There are 5 ways to turn a row about zero (a turn may also mirror it). The second row of each pair is the first, turned, with some noise. The first 45 pairs use one turn. New pairs use 2 turns, one after the other, and a turn may come again.
Known pairs, each followed by its turns in order:
[ -1   1   4  -3  -1 -33 -28   2]
[  9   2 -25 -18  -4  15 -19 -12] | Nim

[  1  -4 -26   4  19 -30  -8 -20]
[ -3 -27  -4  -2 -11 -36   6  19] | mis

[  2  21 -19   2   4  -4   0 -24]
[ -2 -19  -2 -15   8  -3  16  25] | mis

[ -1 -27  -1   4 -26   4 -26  35]
[ -1  11 -36  20  25 -28 -13   1] | vomu

[  9   6  -3  12   4 -15  -8   0]
[ -7  10 -12 -10  -4  14   1   7] | berid

[ -8  23  -2 -15   6  -3  10  -6]
[ 16 -12   0 -17 -12   1   1 -12] | berid

[ 11 -19  15   2 -12   0  11  13]
[ -5   4   1   2  10 -21  -7  23] | vomu

[ -1 -24   3  -7  -5 -17  -6 -36]
[-28  -9 -12  24  11 -20   3  11] | mis

[-20 -22 -14   7 -27   1   0   9]
[  5  13  20  30   2  -9  18 -10] | mis

[ -6  36 -16  -6   2   5   4   1]
[-9  6 -3  4 -9 31 22 -9] | vomu

[  1   1   1  12   0 -14   5  -6]
[10 12  1  4 -9 -6  0  9] | Zipo

[-10  -3 -10   1 -36  35   0  -4]
[-28  -5   9  30   9  16 -14 -22] | Zipo

[ 6  9  3 -1  2 -1 -5 12]
[ -4   1   3 -13   2  11   1   8] | Zipo

[-12  -7 -35   4 -11   3 -12   9]
[ 20 -10  27  15   2 -13  11   6] | mis

[ 18   1  -5 -13   0  -7   1   2]
[ -2   1   4  -1  14  12 -13   3] | vomu

[ -1  11  32   1   6   1 -14   9]
[  3  23 -16   8  -8 -12  -9 -17] | Nim

[  8  12   6  16  -3   7 -11  -6]
[  7   5  -4   6 -15   4  13 -10] | Nim

[ -3  25   0   3 -21  17   3  -7]
[ -3  -1 -10  24   7   6  26  -9] | Nim

[  1   2  20 -17   4 -10   7  -3]
[  4   4  15  -4 -20  -5 -11  -5] | berid

[ 20   2   6 -10  -2   7  36  17]
[-23   8  13 -17 -16  22   0 -18] | mis

[-13   5  16   7   4  16  18   3]
[ -3   2   9  21   4 -20   1 -10] | Nim

[ -1  -3  -2   8   0  28 -15   8]
[ -5  -1  -2   5  24  18 -11  -7] | Zipo

[ -4 -16  -4 -27 -14   3   1  -4]
[-19 -12  -7   9  -5  -9  12 -16] | Zipo

[ -6   8 -17  11  13  29   1  -6]
[-14 -13  10  10  -3  -2  22 -23] | vomu

[  0  16 -12   7  28  -5  -7  -4]
[-11  -9   2  -5 -17  16  -6 -20] | vomu

[-14 -21   4   8   7  -1  -1 -18]
[-11  16  12 -13  16 -10   5  -8] | berid

[ 10 -34  -3  -1  -9   1  29 -19]
[-38   1  10  23 -17   3  11   5] | mis

[ -1   5   8 -19  11  13   0   3]
[ 10  -3   0   6 -11 -11  -9 -17] | berid

[  4  -4   1  -1  -3   9   3 -36]
[  2  10  -7   6  -5 -15 -13 -26] | Zipo

[  2   6 -21  -3 -16  -2   8   7]
[  6 -21  -6   3  -2   3  16  15] | berid

[-12 -15   5 -15 -29  -6 -12  -4]
[-28 -19  17   1   1 -10  -6   7] | berid

[  6   5 -16   3  -8   1   0  -2]
[ 3 -9 -1  1  0 10 12  7] | Nim

[  8  -3   3  23  -9 -13   9  11]
[ 14  -9  10  16 -11  12 -14  -1] | Nim

[  9 -14  -5 -28 -13  -9  11  -1]
[  2 -12  14   3 -20 -22   7  17] | berid

[-2  1 -9 -7  1 -5 -5 27]
[-12 -12   5  -5  10   4  12  19] | Zipo

[  9  -3  -3   9  -6   4  24 -17]
[ -2   5 -10  12 -16 -10 -21  -3] | Zipo

[ 6 -3  0 13  4  6  3  0]
[-10  -9   2  -2   2  -8   0  -2] | vomu

[-13   6 -12  11  21   7 -31   6]
[ -2 -12 -19  13 -13   1  -6 -34] | vomu

[-5 -6  4 -5 18 -6  1  1]
[ 13 -10  -7  -8   4 -10   5   1] | Zipo

[ -1   3 -10   1   2 -22  -6 -30]
[-19 -18 -13 -15 -15  17   4  -3] | Nim

[-21   0  10   2  -2   0  11 -10]
[  3  -3  23  -9  10   3   1 -13] | berid

[ 3 -6 -4  5 -2 -3 -2 20]
[  9  -2   5   3 -12  -3   0 -16] | mis

[  3  -3   3   8 -23  18 -10   4]
[ 13  13   8   9   6  14  15 -12] | Nim

[  1   2   6   4   4 -18  -5  -1]
[ -2  -6 -16  -1   0 -11   3  -5] | mis

[-18  15  21  -9 -17  -6   1 -10]
[ 24   5  -9  -3 -13   6  15  20] | vomu

New pairs. What belongs after each?
[ 7 -7  4 -4 36 -3 -4 -3]
[-19  -1 -12 -18   0 -17  10   7] | Zipo Zipo

[-17 -14  25   5   3  -8   6 -18]
[ -5  12 -21 -16  23   3 -14   3] | berid mis

[ -4 -11  -7  -9   4  18   6  18]
[  1   5   5   8  -3 -17 -12 -20] | Zipo vomu

[ 12  -5  -3   7 -13   9  11  32]
[  9  15 -14 -16   1  23  -6  18] | Nim Zipo

[  8   0   2  12   4 -34   4 -15]
[ -8 -23  -3   1 -24 -21 -11  -7] | vomu berid

[-17  36  36   1 -31   7  -7  -7]
[  4  46  12 -34  -6  -7  15 -17] | berid Nim

[ 8 -4 -8 -6 -3 25 -3  5]
[ -6   0  -6  -6  12 -12   7 -20] | Zipo berid

[ -2 -12  33 -17  -5   4 -13  36]
[ 13  33   9 -19  12  -5  -2 -33] | mis Zipo

[-16  -8 -16  -4   0  15  -3 -19]
[ -4  16   4 -18 -16 -13  14  -4] | berid berid

[15  3 -7 -4 15 16  0 -2]
[ -7 -11   6   1 -16   4   4  18] | Nim Zipo

[13 -7  2 12  2 -5  1  5]
[12 -4 12 -8 -4  3  5 -3] | Zipo mis

[ 7  2 -2  0  7 10 -8  0]
[ -4  -1  -3  -7   5   5  -1 -13] | berid vomu

[ 8  0 13  2 14 -7  4  9]
[  3  -8  -6  14  -9 -12   3  10] | Zipo berid

[ -3   1   5   9  17 -28   1   5]
[  7   7  -2  15  -1   5 -14  26] | Zipo Nim

[ -5   4 -10  -4   3   0  -4  13]
[  1   4   6   8 -10  -5 -10   3] | Zipo vomu

[-13  -4  29   3  -6   8 -33  -1]
[-21  -4  -3  -2 -14  32  -2  27] | Zipo mis

[ 16   6   1  -9  14   9   2 -32]
[-11  -5 -15  -9 -32  -6  -4  12] | berid berid

[  4  -9 -26  -4   1  18  -5  12]
[  3   5   3   7 -23  -7  -7 -24] | Zipo vomu

[-6 -9  3 12 28  7 -2  5]
[ -3  -6  -6 -17   3   4  15  22] | berid mis

[ 24   1  -4 -13  31  -6  -3 -11]
[ -2 -17  -7 -15 -29 -15  11   5] | Zipo berid

[-12   1  -2  11   3 -21 -36  14]
[11 23 20  8 16 -5 10 28] | berid mis

[33 -6 -4 26 12 -8 12 -1]
[ -9 -24  18   8  21 -11  11  22] | mis berid

[ -9 -13 -27   9 -15   0  14  19]
[ 13   7  -4   8 -37  14  -9  -1] | mis Zipo

[ 16  17  12  -7  10 -25   6  31]
[-13   7   1  -5 -10 -25  15 -35] | mis Zipo

[ -3  -3  36   8   7 -12  11  13]
[ -8 -17 -21  -5   5  10  27  -1] | mis Nim

[  4 -10   3  -3  -2   0   3 -13]
[-3  7 -4  0 -9 -8  6 -9] | mis vomu

[  9   8  13  -2 -36 -36   6   2]
[-14 -15  16  46   0   3 -15 -14] | berid berid

[-1 -7  8 -6 -9 -8  8 19]
[ 21   0  -1 -14  -1  -4   4  -7] | vomu mis

[ 14 -24   1 -12   2  -1  23 -10]
[ 13 -19  14   1   4  26  13  -3] | Nim Zipo

[-15  12 -17   1   2  14   0   7]
[  0  11  -1 -13  -8 -16 -13 -13] | Zipo Nim

[-9  9 11 27  2  6  2  0]
[ 11 -16 -12   1  -4  23  -8  -4] | Zipo mis

[  0  15   0   6 -36   5  -7  -2]
[-12 -13  -3  -5   2 -19 -22  20] | vomu Zipo

[  8   0   1  -1   0  -1  -6 -10]
[-3  6  8 -6 -3 -6 -1 -2] | Zipo Zipo

[ -2 -17   0   8   4  24   1  -1]
[ 24   6   2  16  -4   2  12 -11] | mis Nim

[ 1 20  5 -4  0  0  1 20]
[-2 -4 -3  8 21 -7 -7 15] | berid berid

[ 13   8  21  -4 -11 -22  13  -3]
[-12  -8   1  -3  -2  35  11  -7] | berid Zipo

[ -2   4  -5 -27 -19  -2  13   9]
[ 19  20  -4  -1  -5 -24  11   3] | Zipo vomu

[  6  -6   7  18  36 -22  -8   4]
[-22 -23 -10  -9  -8  -2  12  30] | mis berid

[-11  -9 -16   7 -14  17  -7   7]
[26 -1  0  2 14  1 -8  2] | Zipo Zipo

[  7   5   0  -7 -24 -16   1  -3]
[-17  12  -3   0  -9 -11  -1  20] | mis mis

[-35  -3   6   7  15   1 -20  -1]
[-6 -4  2  6 -8 41 12  1] | vomu Nim

[  3  -5  -9  -6 -24   3  10   3]
[13 16 -3 11  4 -5 14  4] | Zipo mis

[  2  23   2   8  36  -1   5 -20]
[-1 29 -7 26 25 14 -9 -5] | mis vomu

[-2 15 36 -1 -6 15  2 21]
[ 15 -18 -24 -18  -6  -6  25   9] | Nim mis

[ 19  -1  36   2 -16 -15  16  -1]
[  9  22  28  10  15  24  -5 -11] | Nim Zipo

[-24   2   4  -6  23   4   0  -5]
[  5   8 -29  -6  -4 -10  12  -1] | Zipo Zipo

[ -5  -5  19   2   1 -10  -7   1]
[ -5 -10   7  -4   7   2 -13 -12] | berid berid

[  9 -28  10  15  -5  -3   7  -7]
[10  8  1 11 -2 -1 31  8] | mis mis

[ 5 12  3 34 -8  0 17 -6]
[  3   3  26  11 -12  20   0 -16] | Nim Nim

[  3  -4  -6   9  -7 -16  -7  20]
[13 -3  4 18 -4 14 10 -7] | Zipo berid

[ 15  -6  10  11 -17   9  -1 -16]
[ -3  15  16   5   2  -6 -23   2] | vomu vomu

